There are 10 hidden switches. A switch that is on adds its own fixed numbers to the row, and there is some noise. The rows also spread widely along 15 directions, which tell nothing about the answers.
Some rows, each with its switches (1 for on, 0 for off) after it:
[-0.79 -2.52  2.61 -1.54  0.45  0.95  0.64 -0.10 -1.00 -0.75 -0.21 -0.44
  1.55 -0.45 -5.32  2.46 -2.10 -4.31  1.55  2.36 -3.12 -1.60  1.84 -0.23
 -0.60  2.10 -1.27 -0.98  2.07  3.85  2.88  1.30  0.97  1.49]
1 1 0 0 1 0 0 1 1 0
[ 1.38 -5.05 -1.66 -2.84  3.02 -1.69  0.69  4.84  2.82  0.00 -2.84 -3.54
 -3.81  1.17  0.16 -1.55  1.67 -0.61  1.48  2.58 -0.35  2.53 -0.31  3.69
 -2.07 -0.94 -0.73 -1.52  1.96  2.49 -2.73  2.57 -2.27 -0.19]
0 0 0 1 1 1 1 0 1 0
[ 2.00  0.07  0.36  1.87  3.25  1.47 -2.93 -4.88 -0.10 -0.72 -1.91 -0.48
 -1.43 -0.89 -2.59 -1.20 -0.45 -1.33  1.24  0.84 -4.35  1.47  0.98  1.60
 -3.09 -1.04 -1.74 -2.67  0.67  1.80  2.07  2.06 -0.46  1.32]
1 0 1 0 0 1 1 0 1 1
[-0.19 -3.27 -3.61 -4.18 -1.32 -1.18 -2.98  1.08  2.31 -0.98  1.85 -2.89
 -0.39  2.04  0.67  1.54  0.71 -0.83  1.35  1.48 -2.27  1.70  2.01  2.14
 -6.22  0.64 -1.64  2.07 -0.11  0.55 -0.30 -1.27  0.62  1.37]
1 0 0 1 1 1 1 0 1 0
[-1.83 -2.75 -0.39 -1.57 -3.54  0.29 -0.86 -3.11  3.03 -0.70  3.17  0.63
  0.64 -1.93 -0.22  2.50 -1.05 -0.60  0.34  2.17 -0.17 -4.61  1.71 -1.49
  2.71  0.10 -5.08 -2.52  2.80  2.60 -0.10  2.54 -2.62  2.03]
0 1 0 0 1 0 1 1 1 1
[ 0.32 -0.29 -4.45 -0.05 -3.52  0.17  3.26 -1.73 -0.49  1.13  2.14 -2.73
  4.38  0.06 -0.23 -0.36  3.47 -3.78 -1.48 -3.71 -5.13  4.26  1.87  2.94
  1.39  0.06  2.69 -0.86  0.48 -4.05  0.83 -0.69 -3.60  3.26]
0 1 1 1 1 0 1 0 1 0
[-0.99 -2.95 -2.42 -0.40  2.78  1.07 -1.28  0.42 -1.42 -2.50  1.63 -1.95
  1.63  2.82 -0.69 -2.43  3.01 -3.51 -1.39  0.13  1.90  0.60  1.48 -0.10
  1.09 -0.32 -6.27  0.82  1.11 -2.45 -0.54  2.62  0.17 -4.86]
0 1 1 1 1 1 1 0 0 0
[-3.08 -3.74 -0.55 -3.96  2.02 -0.96  1.48  6.08  0.38 -2.01 -0.31 -4.00
  3.49  3.82 -2.16 -1.15  2.16 -1.82  0.49  0.52  0.92  1.03 -0.80 -1.19
  0.93  1.99 -1.36  0.75 -1.48  4.21  1.01  1.37 -1.60 -1.37]
0 1 0 0 1 0 0 0 0 1
[-0.64  1.29 -1.91 -4.59 -0.99 -2.63  1.48  0.75  4.13  0.76 -1.04 -3.78
  0.48 -0.44  1.14 -3.23  0.85 -2.75  2.32  2.20 -6.08  1.69 -2.40  3.85
 -4.53 -2.38  2.15 -0.97  1.07 -1.06 -1.87  1.59 -2.79  2.80]
1 1 0 1 1 1 1 0 0 1
[ 2.63 -3.42  1.21 -1.50  1.09  0.52 -2.58 -3.92  1.97  0.28  0.64  2.04
 -1.80 -1.28 -3.07  1.33  0.52 -0.84  0.44  3.47 -0.13 -2.62  3.27  1.09
 -3.93  0.72 -2.02  0.69  2.27 -1.92 -4.38  0.32  1.85  0.49]
0 0 0 0 0 1 0 0 0 0
[ 2.50 -5.05  0.84 -3.44  2.34  1.87  2.50 -0.52  2.31 -0.33 -1.91 -1.75
  1.45  0.16 -4.81  0.11  3.97 -2.43 -0.46  0.14  0.33  0.83  2.44 -1.68
  0.15  0.41 -0.05 -1.07  3.05 -1.54 -5.10  1.75 -2.35 -1.55]
1 0 0 0 1 0 1 0 0 0
[-5.45  3.54 -3.78  0.24  0.25 -0.97 -2.80  1.10 -1.50 -2.52  0.69 -0.62
  1.30  3.27  1.73 -2.85 -0.97 -1.36  1.89 -1.18 -2.20 -1.24 -3.09 -0.47
 -1.40 -2.33 -2.31  0.25  0.10  1.82  3.25  2.82  0.07  0.56]
0 1 0 1 0 0 0 0 0 1
[ 3.72 -2.80  0.81  2.20 -1.63  5.07 -1.53 -4.10  0.35  0.75  1.79 -2.90
  0.97 -4.27  0.40  3.29  0.74  0.22 -2.10 -0.56 -1.86  0.75  4.31  1.12
  3.92  1.27 -2.70 -2.01  0.11 -0.53 -0.89 -1.27 -1.08  0.14]
0 0 0 0 1 1 0 0 0 1
[ 0.45 -2.09 -0.72 -0.98 -0.05 -0.69 -3.90  0.55  1.74 -0.99 -0.44  0.77
 -1.08  0.59  0.12  1.01  1.10  1.14 -2.42  1.05  1.97 -0.34 -0.43 -0.27
 -0.83 -0.03 -1.08  1.75 -0.32  2.02 -2.52 -2.78 -1.46 -2.76]
0 1 0 0 0 0 0 1 0 0
[ 1.92  3.04 -0.75  2.17  0.09 -0.01 -0.92 -5.04  3.38  1.77 -2.13  1.92
 -3.84 -0.76 -0.72 -0.67 -0.10  1.73 -2.87 -1.38 -2.82  0.11 -0.33 -1.36
 -2.26 -0.80  2.89 -3.30  0.08  1.85  0.19 -0.50 -4.47  1.06]
0 0 0 1 0 1 1 0 0 0
[-1.16  1.77 -3.26 -2.16 -1.15  0.29 -3.23 -0.30  3.28 -1.53  0.55 -3.48
  0.47  1.83  0.72  0.66  2.09 -0.93  1.28 -2.10 -2.63  3.19 -0.84 -0.48
 -5.40 -2.36  0.86  3.04 -2.08 -0.74  0.21 -1.63 -1.27  0.75]
0 1 0 0 0 0 0 0 0 1
[-1.78 -4.04 -0.58 -3.20  0.44 -0.34 -0.62  7.15 -1.08 -2.01 -1.66 -4.57
  2.97  1.07 -0.87 -1.47  0.38 -0.42  1.71  1.77 -2.56 -0.55 -2.44  3.35
  2.01  0.72  0.31  0.36  0.31  5.15 -0.93 -0.10 -1.02  0.95]
1 1 1 0 1 0 0 0 0 1
[ 0.60  0.50  0.36 -0.30 -3.11 -1.11  1.78 -5.25  0.81  2.30  2.04  1.92
  2.39  0.41 -0.18 -0.40 -2.18 -4.60 -0.72 -0.98 -1.78  3.94  1.07 -0.53
 -0.37  1.34 -0.29 -0.95  1.33 -2.61  3.97 -1.22 -0.26 -1.50]
0 1 1 0 0 1 0 0 0 0
[-2.28 -4.18 -0.67 -3.02 -0.90 -0.99  1.13  3.12  2.90 -0.45  2.18 -0.83
 -2.90  2.18  0.54  0.67  0.70 -1.89  0.85  1.14  3.83  0.10  0.68 -0.93
 -0.22 -0.04 -5.35  0.35  3.49  0.36 -1.34  2.05 -0.95 -4.06]
0 0 0 0 1 1 1 0 0 1
[-4.36 -2.66 -3.57 -2.72 -3.62 -0.26  2.24  0.59  2.89  0.24  4.03 -1.79
  0.05  1.67 -1.74  4.10  4.58 -4.53  1.72 -2.96  0.86  1.92  1.55 -0.82
 -0.85 -0.97 -2.28  1.60  1.87 -1.10  0.48 -0.01 -3.55 -0.40]
0 1 0 0 1 0 1 1 1 1
[-0.96 -1.58 -1.09 -0.83 -2.92 -1.87 -2.52  3.21 -0.08 -0.92  1.90  0.84
 -2.83  0.85  1.25  1.41  0.92  0.27 -2.78  0.71  1.30  0.25 -0.67  1.74
 -1.37  0.53 -0.83  2.71 -0.15  1.78 -0.66 -4.38 -0.80 -2.50]
0 0 0 0 1 0 0 1 1 1
[-4.42  0.63 -1.62  0.13 -0.89  0.70 -0.23  6.05 -2.86 -1.69  0.76 -2.90
  0.47  2.03 -1.92  0.94  0.59 -2.74  0.90 -0.69 -3.63 -1.51 -1.34  3.14
 -0.63  0.12  1.78  3.53  0.76  2.41  1.63 -1.96  0.79  1.06]
0 1 0 0 1 1 0 0 1 0
[ 2.53  2.28 -2.10  3.20  0.97  2.54 -1.15 -0.37 -0.98 -1.13 -3.15 -2.58
 -1.63 -0.11  1.96 -1.27 -1.47 -2.00 -0.89 -3.25 -3.94  5.51  0.11  0.10
  0.99 -3.23 -0.10 -1.37  3.68 -1.32  1.29  1.43 -1.45 -2.68]
0 1 0 0 0 0 1 0 0 0
[ 1.19 -5.02  0.55 -1.19  0.71  1.79 -2.06  0.41 -1.70 -1.08 -0.95  0.45
  1.40  0.41 -0.94  0.68 -1.92 -0.81  0.06  1.49  0.62 -0.99  1.93 -0.01
  2.03  1.19 -3.18 -1.18  3.95  1.28 -1.60  1.30  1.56 -1.84]
1 0 0 1 0 0 0 0 0 0
[-1.69  0.69  0.93  1.27  0.54 -1.17  3.46 -0.18 -2.21  1.04 -0.38  2.81
 -1.09  0.37 -3.18 -2.17  1.68 -4.60 -1.82  0.00 -0.35 -1.16 -0.64  2.91
  1.14 -0.61 -0.38 -0.43  3.16 -2.26 -1.41  1.48 -0.57 -1.35]
0 1 0 0 0 0 1 0 0 1
[-1.26  3.06  1.65  1.88 -1.14  3.21 -1.66 -5.38  0.60  1.58  0.30 -1.40
  2.32 -3.34 -1.58  2.38  2.53 -3.05 -2.75 -1.38 -2.31 -0.41 -0.62  1.49
  0.54 -0.92  0.48  1.75 -4.46  0.47  0.82 -5.08 -1.45 -0.97]
1 1 0 0 0 1 1 1 0 0
[-3.63 -1.30 -1.07 -1.03 -2.50 -0.10 -0.97 -3.46  2.98  1.37  2.49 -2.03
  1.95 -1.30  1.54  0.80 -1.21 -1.23  4.28  0.26 -2.30 -0.23 -1.53  0.64
  1.30 -0.69 -3.98 -3.26 -0.57  4.20  3.67  1.90 -1.88  2.44]
0 1 1 0 1 1 0 0 0 1
[-1.57 -0.06  1.09  0.07 -0.62 -0.55  0.75 -0.72 -3.00  0.13 -0.04  0.32
  0.68  0.14 -2.17 -1.32 -2.01 -6.19  1.06  0.62 -4.00  1.78 -1.17  3.62
 -0.81  0.11 -1.86 -0.37  2.44  0.11  2.89 -0.21  2.13 -1.57]
1 1 1 0 1 0 1 0 0 1
[-2.63  3.75 -3.71  1.85 -2.72  3.78  0.80  3.23 -1.46 -2.15  2.30 -5.35
  1.25  1.08 -1.96  2.77  1.46 -2.39  1.30 -4.40 -6.81  0.24  1.74  0.50
 -1.37 -0.84  3.74  3.00  1.41 -1.27  2.93 -0.23 -1.73  3.53]
1 1 0 0 0 1 0 0 0 1

New rows, each followed by its switches (1 for on, 0 for off):
[-0.18  0.29 -5.18 -1.32 -1.41 -1.58  0.79  1.30  1.53  0.11 -0.45 -2.35
  1.24  1.84 -0.71 -0.56  4.23 -1.16  0.17 -3.19 -4.74  4.47  0.24  2.23
 -2.83 -1.08  4.53  1.01  0.17 -0.97 -1.15 -1.52 -4.19  3.39]
0 1 0 0 0 0 1 0 1 1
[ 0.51 -0.51  0.30  0.94  2.94  0.24  2.49  4.39  0.30 -0.29 -1.00 -3.18
 -1.71  2.56 -1.38 -1.42  1.49 -2.02 -3.02 -0.43  2.02  3.39  0.51 -0.48
  0.47  0.45 -0.93  0.90 -0.56 -0.02  2.03  1.41 -1.98 -4.20]
0 1 0 0 0 1 0 0 0 0
[-1.07 -6.01 -1.03 -0.55 -1.64  2.10 -2.13  3.25 -2.27 -0.53  0.55 -1.61
  0.90  1.39 -2.22  3.42  0.33 -0.16  0.97 -1.05  0.33  0.47  0.99  1.82
  1.44  1.81 -1.34  1.06  0.79  4.00  0.58 -2.12  0.11 -0.48]
1 0 1 1 0 0 0 0 0 1
[-2.52  5.34 -0.71  2.36 -0.03 -0.07  1.19 -3.66  0.18  1.64  1.78 -0.60
 -0.99  0.14  0.05 -2.07  3.11 -2.26 -3.73 -1.99 -1.60  1.01 -1.64  1.00
 -1.71 -0.51 -0.21 -0.32 -5.03 -0.86  3.55 -1.29 -2.41 -1.02]
0 0 0 1 1 1 1 0 0 1
[-1.15  0.31 -2.86 -0.19 -2.96  1.22 -2.71  2.45  0.35 -1.83 -0.26 -3.43
  0.04  1.31  0.64  2.07 -2.03 -0.51  1.58 -2.21 -5.37  2.34 -0.95  0.58
 -1.51 -1.17  2.07  1.20  1.40  3.44  2.99 -2.00 -0.96  1.97]
0 1 1 0 1 0 0 0 1 0
[-2.39 -3.51 -0.58 -3.91 -2.15 -2.24 -3.20  2.65  2.58 -0.85  1.35  0.22
 -1.83  1.99  0.45  1.50 -1.26  1.28 -1.06  3.02  1.28 -2.14 -1.13  1.13
 -2.38  2.02 -2.27  1.57 -1.05  5.60 -0.12 -3.41 -0.06 -0.78]
0 0 0 1 1 1 1 0 1 1
[ 0.60 -3.48  0.00 -3.60 -0.16 -0.76 -2.24 -2.25  1.34 -0.10  0.09  0.39
  2.96  1.31 -0.08 -0.02 -1.14 -2.60 -0.27  1.95  0.87  1.76  0.91 -0.22
 -1.69  0.98 -3.20  0.49 -0.12 -0.36 -0.42 -0.71  1.73 -1.97]
0 1 0 1 0 0 0 0 0 0
[-0.45 -2.26 -0.93 -1.74 -0.23  0.73 -0.05  2.43 -1.73 -1.81 -1.07 -2.13
  4.43  1.43  1.92 -2.47 -0.70 -0.36 -1.92 -0.89 -0.17  1.56 -0.26 -2.33
  5.33  1.26 -1.71 -1.74  1.85  2.53  0.07  0.07 -1.46 -3.45]
1 0 0 0 1 0 1 0 0 0
[-1.28 -1.09 -0.06 -4.76 -3.95 -0.66  2.07 -0.27  1.33 -0.10  1.04  0.54
  4.35  0.71 -2.91  0.53  0.91 -3.98 -1.89  0.32 -2.79 -0.84  0.31 -0.89
  0.12  2.15  2.49  0.88  1.79  0.02 -1.43 -2.96 -2.51 -0.11]
1 1 0 1 1 0 1 1 0 1
[-1.33 -1.15 -4.11 -1.52  0.69 -3.59 -0.46  3.29  1.75 -1.54  0.68  0.41
 -3.36  5.21 -3.16 -2.18  1.79 -0.67 -0.69  0.42 -1.84  0.20 -0.17  0.10
 -5.85  1.39  0.56  0.94  1.65  2.15  0.42  0.87 -2.72  0.14]
0 1 1 1 1 1 1 0 0 1
[-0.45  1.71 -4.00  1.85 -0.24  2.93 -2.67 -0.03 -1.83 -3.07 -0.24 -0.18
 -1.22  1.84 -1.57  0.19  2.85 -0.50 -2.21 -3.66 -3.05 -0.99  0.74 -0.77
 -0.89 -1.88  1.38  1.51  3.07 -1.57 -2.35 -0.91 -1.56 -0.48]
0 0 0 1 1 0 1 0 1 0
[-1.15 -5.24 -3.84 -3.39 -1.21 -0.28 -0.85  3.73  0.07 -1.56  1.31 -3.44
  1.88  1.97 -0.27  0.66  0.20 -3.06  2.60  0.87 -3.55  1.39  2.13  2.90
 -1.37  1.07 -1.79  0.95  3.71  0.53 -1.41  0.87  0.40  1.02]
0 1 0 1 1 1 1 0 0 1
[-0.85  0.02  0.60  0.31  1.11  2.26 -4.23 -0.65 -0.65 -1.27 -1.88 -0.68
  0.83  1.85  0.80  0.31 -0.13 -1.76 -2.18 -2.29  1.36  3.43 -1.30 -1.59
  0.24 -0.29 -1.81  2.63 -1.52  2.07  1.01 -4.82  0.71 -7.17]
0 0 0 0 0 1 1 0 0 0
[-0.53 -5.05  0.03 -0.11  4.73  3.07 -0.23  3.60 -2.24 -0.62 -4.94 -3.31
  1.36  1.00 -4.06 -0.19  3.42 -1.89  0.67 -1.74 -1.31  1.75 -1.06  1.61
  2.78  0.37  0.22 -1.01 -0.24  5.42 -1.27  0.08 -1.09 -1.88]
0 0 0 1 1 0 1 0 0 0
[-1.49 -1.54  0.42  0.85  0.20  1.55 -0.58  1.79  0.76 -0.82  1.19  0.03
 -2.61  0.87 -4.47  3.43  1.74 -1.68 -1.95 -0.08  1.35 -2.86  2.06 -1.05
 -1.07  1.20 -1.32  2.96  0.46  2.13  0.20 -1.23 -1.24 -1.74]
0 1 0 0 0 1 1 1 0 0
[-2.89  2.06 -2.45  3.26 -3.38 -0.62  2.14 -2.75 -1.00  2.62  0.82  1.66
 -1.05 -0.64  2.07 -0.86 -1.16 -2.00 -0.97 -3.15 -3.14  1.20 -2.23  1.71
  4.62 -0.90 -1.09 -5.06  2.95  1.87  3.25  1.04 -3.79  0.42]
0 1 0 1 1 0 1 0 0 1
[-0.37 -2.07 -0.06 -3.46 -0.67 -5.08  2.48 -0.58  0.12  1.89  2.06  2.82
  0.65 -0.36 -1.04 -3.02  2.84 -3.94 -0.35  3.71  0.24 -0.57  0.08  3.81
 -3.09  1.10  0.18  0.67  0.91 -3.97 -3.24 -0.01  0.66  0.18]
0 0 0 0 1 0 0 1 0 0
[ 0.02  0.54 -2.03  4.05  1.65  0.91 -0.74 -1.43 -0.91  0.40  0.17  0.29
 -1.41  1.44 -1.56  0.25  2.66 -1.13 -2.93 -3.59 -0.13  3.30  1.26 -1.41
  1.01  0.79 -0.06 -0.43 -0.01  1.17  2.68 -0.83 -3.38 -2.62]
0 1 0 0 0 1 0 1 0 0
[-2.78 -2.15 -0.61 -1.63  0.04 -1.73  1.99 -4.55  1.95  2.75  0.39  1.83
 -0.98  1.44 -1.23 -0.13  0.34 -4.21  2.28 -1.04  0.96  2.44 -0.65 -1.11
 -1.04 -0.53 -4.29 -3.71  2.29  0.81  2.02  2.86 -1.25 -2.02]
1 0 0 1 1 0 1 0 0 0
[ 0.51  0.58 -2.38  0.41 -1.28 -2.51 -1.03 -5.19  2.78  0.57  1.89  2.72
 -0.75  0.36  1.37 -2.82 -0.80  0.08 -1.72  0.75 -0.81 -0.07  0.42 -0.72
 -0.53 -0.13 -2.68 -3.03  2.14 -0.73  0.39  1.77 -3.08  0.08]
0 1 1 0 0 1 1 0 0 1
[ 0.99 -2.79  1.96  0.04 -1.42  2.08 -3.00 -1.73  0.39  1.37 -1.92 -2.29
  1.01 -1.87  1.83  3.58 -4.24 -1.04  0.52  0.40 -1.43  4.33 -0.16  1.76
  2.09  0.04 -2.81 -1.68 -0.50  5.13  3.44 -2.79  0.61 -1.23]
1 1 0 0 0 0 0 0 1 0
[-0.80  3.78  3.09  1.94  0.42 -0.26 -0.62 -3.62  1.63  1.65 -1.85  1.22
 -2.66 -1.61 -0.35 -1.13 -1.16 -2.22 -1.86  0.56 -0.79  0.60 -3.13  0.49
 -1.52 -1.59  0.24 -0.41 -2.91  2.88  3.88 -2.27 -1.46 -3.02]
0 0 1 0 0 1 1 1 0 0
[-0.41  5.07 -0.18  4.21  1.70  0.03  1.79 -3.72 -0.06  1.43  0.86  0.16
 -2.56 -2.01 -1.67 -3.08  3.93 -0.95 -3.46 -0.73 -3.44 -1.84 -0.44  2.59
 -1.00 -1.12  0.97 -2.04 -2.40 -1.60  0.23  1.16 -3.13  1.88]
0 0 0 0 1 1 1 0 0 1
[ 2.64  2.87 -2.78  2.16 -2.24  0.24 -4.72  0.60 -1.33 -4.25  2.61 -1.04
 -2.18  0.19  3.91 -1.13 -2.75  0.52 -4.60  1.56 -2.54 -0.18  1.33  0.00
 -1.44 -1.20 -2.29  1.92  1.92 -2.18  1.44 -0.89  0.34 -1.66]
0 1 1 0 1 0 0 1 1 0
[-4.09 -1.78  2.27 -1.73  1.79  2.07 -0.31  0.37 -0.08  0.68 -1.70 -2.06
  0.93  0.70 -5.40  2.93  2.21 -5.52  3.27 -1.12 -1.10  0.73 -2.16  1.57
 -2.20 -0.75 -0.58  2.43 -2.06  3.13  1.09 -2.05  1.86 -1.44]
0 1 0 0 1 0 0 0 0 0
[-0.11  0.57  2.31 -2.23 -0.29 -0.99  2.76  0.32  2.33 -0.39  1.05 -2.07
 -2.16 -0.90 -1.33 -0.86 -3.43 -3.00  2.44  4.28 -2.83 -1.56  0.63 -0.01
 -3.93 -0.29 -2.16 -1.86  1.34  0.23  3.11  5.77  1.19  2.80]
0 0 0 0 1 0 0 0 0 1
[-1.55  1.88 -1.12  4.37  1.42  2.78  0.16 -4.53 -0.79  0.58 -0.19  1.22
 -1.90  1.38 -4.10  1.58  3.20 -2.51 -1.96 -5.30 -0.90  1.66  0.65 -2.18
  0.93 -0.94 -0.64 -1.75  0.94  0.66  2.74  0.32 -3.02 -1.27]
0 1 0 0 1 0 0 0 1 0
[ 1.51 -4.36 -0.02 -3.05  0.67 -0.13  2.12  4.28  1.19 -0.66 -1.40 -4.38
  1.43 -2.07 -0.02 -1.03  1.59 -2.96  0.19  3.09 -1.53  0.61  0.79  3.32
  1.92 -0.68 -0.78 -0.20  2.16 -0.41 -3.76  2.21 -1.57 -0.28]
0 1 0 0 1 0 1 1 0 0
[-1.97  0.34 -4.30  0.45 -1.73 -3.49 -1.44 -4.30  2.50  2.09  1.55  3.94
 -1.51  3.23 -1.37  0.05  1.41  1.66 -1.71 -2.44 -1.44  0.53 -0.49 -2.19
 -3.06  1.92  1.00 -2.98 -0.82  3.55  2.10 -1.31 -4.09  2.34]
0 1 0 1 1 0 0 0 0 0
[ 1.65 -0.97  0.49  1.18  0.31 -0.07 -0.11 -0.05  1.34  1.07 -0.97  0.33
 -3.68 -0.49  0.26  0.07 -1.39 -0.82 -1.47  0.78 -0.16  1.42  0.80  0.98
 -0.65 -0.21 -1.13 -0.92  2.06  0.60 -0.06  0.17 -0.66 -1.97]
0 0 0 0 0 1 1 0 0 0
[ 1.85 -2.29 -2.64  0.09  2.13  2.36 -1.39 -1.08 -0.89 -1.56 -0.58 -3.64
  3.61  0.86 -0.87 -0.35  4.19 -1.42 -3.03 -2.41 -2.16  4.47  2.75 -1.08
  1.22  1.37 -0.05 -0.69 -1.04  0.79  0.77 -1.43 -3.40 -2.12]
1 0 0 1 1 1 1 1 1 0
[-2.23 -0.79  0.36 -2.67  0.36  0.06 -1.54 -1.38  0.84 -0.86  0.53 -1.36
  3.54 -0.22 -0.43 -0.76  2.07 -3.25 -1.82  2.16 -0.03 -1.55 -0.95  1.30
  0.53 -0.10 -2.62  1.33 -2.63  1.18 -0.44 -1.93 -0.88 -2.34]
0 1 0 1 1 1 1 1 1 0
[-0.34  2.71  1.00  1.24 -3.84 -0.68  0.78  1.02 -1.60 -0.17  2.25 -1.86
 -0.88 -1.20  2.86  0.03 -4.12 -3.62 -3.41  1.87 -3.15  1.88  0.04  3.93
 -0.13  0.04 -2.39  0.83 -0.68 -0.55  4.81 -1.84  1.74 -0.82]
0 1 0 0 1 0 1 0 1 1
[ 1.72 -1.98  0.53 -0.08  4.00  0.56 -3.47 -1.32  1.54 -1.39 -2.11 -0.52
 -2.02  1.83 -4.04  0.45  1.02 -0.07 -0.89  0.92 -0.55  1.25  1.20 -0.87
 -4.25  0.46 -1.92 -0.41 -0.75  3.13  0.11  0.69 -0.85 -0.73]
1 1 0 0 0 0 0 0 0 1
